There are 6 hidden switches. A switch that is on adds its own fixed numbers to the row, and there is some noise. The rows also spread widely along 2 directions, which tell nothing about the answers.
In the rows, zero is written as 128.
Known rows, each followed by its switches (1 for on, 0 for off):
[138  66 147 113 124 125 156  90 138 179 154 166 116 136 130 147  91 120
 117 210 118 113 117 130 170 139 121 151 158  99]
1 0 0 0 1 1
[172 110 152 102 140 155 166 102 136 191 151 173  97 103 167 134 130 151
 123 131  94 132  99 114 174 167 120 197 166 122]
1 1 0 1 0 0
[177 120 140 125 191 135 135 147 129 178 127 227 115  74 141 109 144 138
 121 106 107 161 102 131 167 164 130 194 147 133]
0 1 0 1 0 1
[181 120 136 135 172 110 138 154 145 131 131 223 138  58 128 112 151 132
 126 104 112 156 121 131 141 156 126 176 133 142]
0 1 0 0 0 1
[144 106 142 114 153 146 154 130 138 193 133 181 106 129 152 122 110 151
 124 142 104 139  90 125 188 147 144 179 155 128]
0 0 1 1 0 1
[166  72 160 106 151 145 169 109 142 199 138 208  97 113 150 124 101 147
 100 185  97 139  97 119 194 162 134 198 178 110]
1 0 1 1 1 1
[139  89 147 126 153 145 142 105 101 186 174 169 126 163 138 138 125 101
 121 201 147 132 104 138 176 127 129 168 160  88]
0 1 0 1 1 0
[162 108 145 138 127 133 150 134 152 138 143 176 139 111 129 129 136 128
 137 137 126 132 110 132 147 151 135 145 140 119]
0 1 1 0 0 0
[136  99 162 139 128 118 149 102 141 158 169 158 145 139 119 136 118 106
 134 185 148 122 126 136 132 133 122 153 146  93]
1 1 0 0 0 0
[167 115 160 132 176 123 151 150 127 177 138 221 127 111 138 106 124 133
 128 140 123 162  93 144 172 152 139 180 155 113]
0 1 1 1 0 1
[157 112 121 116 133 135 146 120 147 141 163 156 118  96 145 148 143 139
 133 121 110 122 114 119 155 146 118 158 143 132]
0 1 0 0 0 0
[150 100 149 115 156 141 149 138 134 186 124 182 118 125 144 116 114 145
 125 151 112 145  87 127 182 143 141 167 153 126]
0 0 1 1 0 1
[158 106 148 119 134 123 155 133 144 166 155 191 120 112 133 130 114 140
 129 142 113 135  99 128 170 148 137 158 146 120]
0 1 1 0 0 1
[157 117 134 124 142 116 145 128 133 160 155 190 131 104 122 134 130 128
 130 133 125 128 116 132 166 144 129 157 142 128]
0 1 0 0 0 1
[166 107 164 132 157 111 152 127 143 159 139 211 138  86 122 116 119 127
 125 137 120 143 122 135 139 160 127 176 141 120]
1 1 0 0 0 1

New rows. What belongs after each?
[162  83 157 136 167 145 147 131 123 163 147 197 125 130 132 117 135 113
 127 184 140 150  97 143 174 146 139 166 159  88]
0 1 1 1 1 0
[193  98 165 131 155 125 166 141 166 154 127 225 125  60 136 112 127 144
 120 121 102 149 120 125 149 173 126 184 147 126]
1 1 1 0 0 1
[135 112 149 136 157 133 141 122 112 169 164 168 133 149 133 129 139 111
 133 164 140 140  97 139 158 135 133 160 153 107]
0 1 0 1 0 0
[133 102 124 122 136 126 143 119 137 165 142 168 129 127 128 142 113 134
 127 144 127 126 111 123 164 127 129 146 142 121]
0 0 0 0 0 1
[192  97 136 114 134 157 152 114 157 129 151 193 100  78 154 125 149 145
 124 136  94 134 111 122 182 167 124 171 158 124]
0 1 1 0 1 0
[167 124 131 133 149 132 138 132 150 120 140 179 136  93 131 133 149 129
 138 118 120 135 123 131 144 145 126 158 135 132]
0 1 0 0 0 0
[151  73 156 114 123 133 162  82 133 190 168 187 106 119 142 138 101 134
 107 194 103 115 109 129 186 142 126 178 167  93]
1 1 0 0 1 1
[142 114 146 150 199 116 127 159 108 156 119 203 151 119 107 100 122 115
 129 152 151 163 113 149 136 137 144 153 131 122]
0 0 0 1 0 1
[157  88 164 132 160 143 148 139 115 165 151 188 132 143 129 117 126 102
 132 198 138 145 102 148 163 142 135 161 152  89]
0 1 1 1 1 0
[133  97 183 135 157 118 153 115 112 210 158 192 129 149 130 121  96 107
 130 192 139 142  98 140 155 140 128 176 156  85]
1 1 0 1 0 1
[126 106 133 114 123 133 148 102 131 158 169 136 135 146 136 157 131 119
 138 157 141 110 108 128 167 129 123 140 141  98]
0 1 0 0 0 0
[169 109 168 152 195 122 144 168 128 169 130 230 140 104 120  97 127 124
 136 142 131 175 100 146 159 153 133 176 151 118]
0 1 1 1 0 1
[155  96 194 145 165 136 161 130 128 177 142 180 143 134 123 117 118 108
 136 180 153 146  98 142 143 149 135 167 153  86]
1 1 1 1 0 0
[173  88 137  97 131 146 163 110 146 176 159 201  88  94 157 143 122 156
 114 156  81 125  97 118 211 157 130 178 166 118]
0 1 1 0 1 1
[137 108 158 136 177 135 141 134 133 149 115 178 134 109 129 112 122 122
 127 149 133 148 117 135 131 153 133 172 145 117]
1 0 0 1 0 0
[147 108 174 143 163 128 148 125 122 177 150 177 140 129 127 121 126 112
 128 172 141 138 111 137 138 151 121 175 149  93]
1 1 0 1 0 0
[169 120 135 142 186 139 132 147 124 139 129 203 134  97 135 106 160 128
 139 114 128 158 116 135 138 153 128 176 142 131]
0 1 0 1 0 0
[153  76 174 144 155 114 151 112 117 169 154 205 130 122 119 126 107 101
 116 209 138 132 120 141 160 147 128 163 160  88]
1 1 0 0 1 1
[158 116 166 153 162 112 137 135 141 125 139 190 160 102 109 117 135 108
 141 155 154 144 136 148 109 147 126 164 132 109]
1 1 0 0 0 0
[157  85 169 145 156 116 144 126 132 129 154 193 150 109 106 125 130  91
 126 199 155 130 140 151 122 152 122 154 153  93]
1 1 0 0 1 0
[169 102 152 139 169 114 140 143 147 138 113 210 140  63 118 109 135 142
 119 123 112 153 131 127 129 159 129 168 134 136]
1 0 0 0 0 1
[166  66 169 103 155 151 165 114 145 204 133 204  86 111 155 128  97 149
 105 183  94 137 103 119 196 161 131 189 178 108]
1 0 1 1 1 1
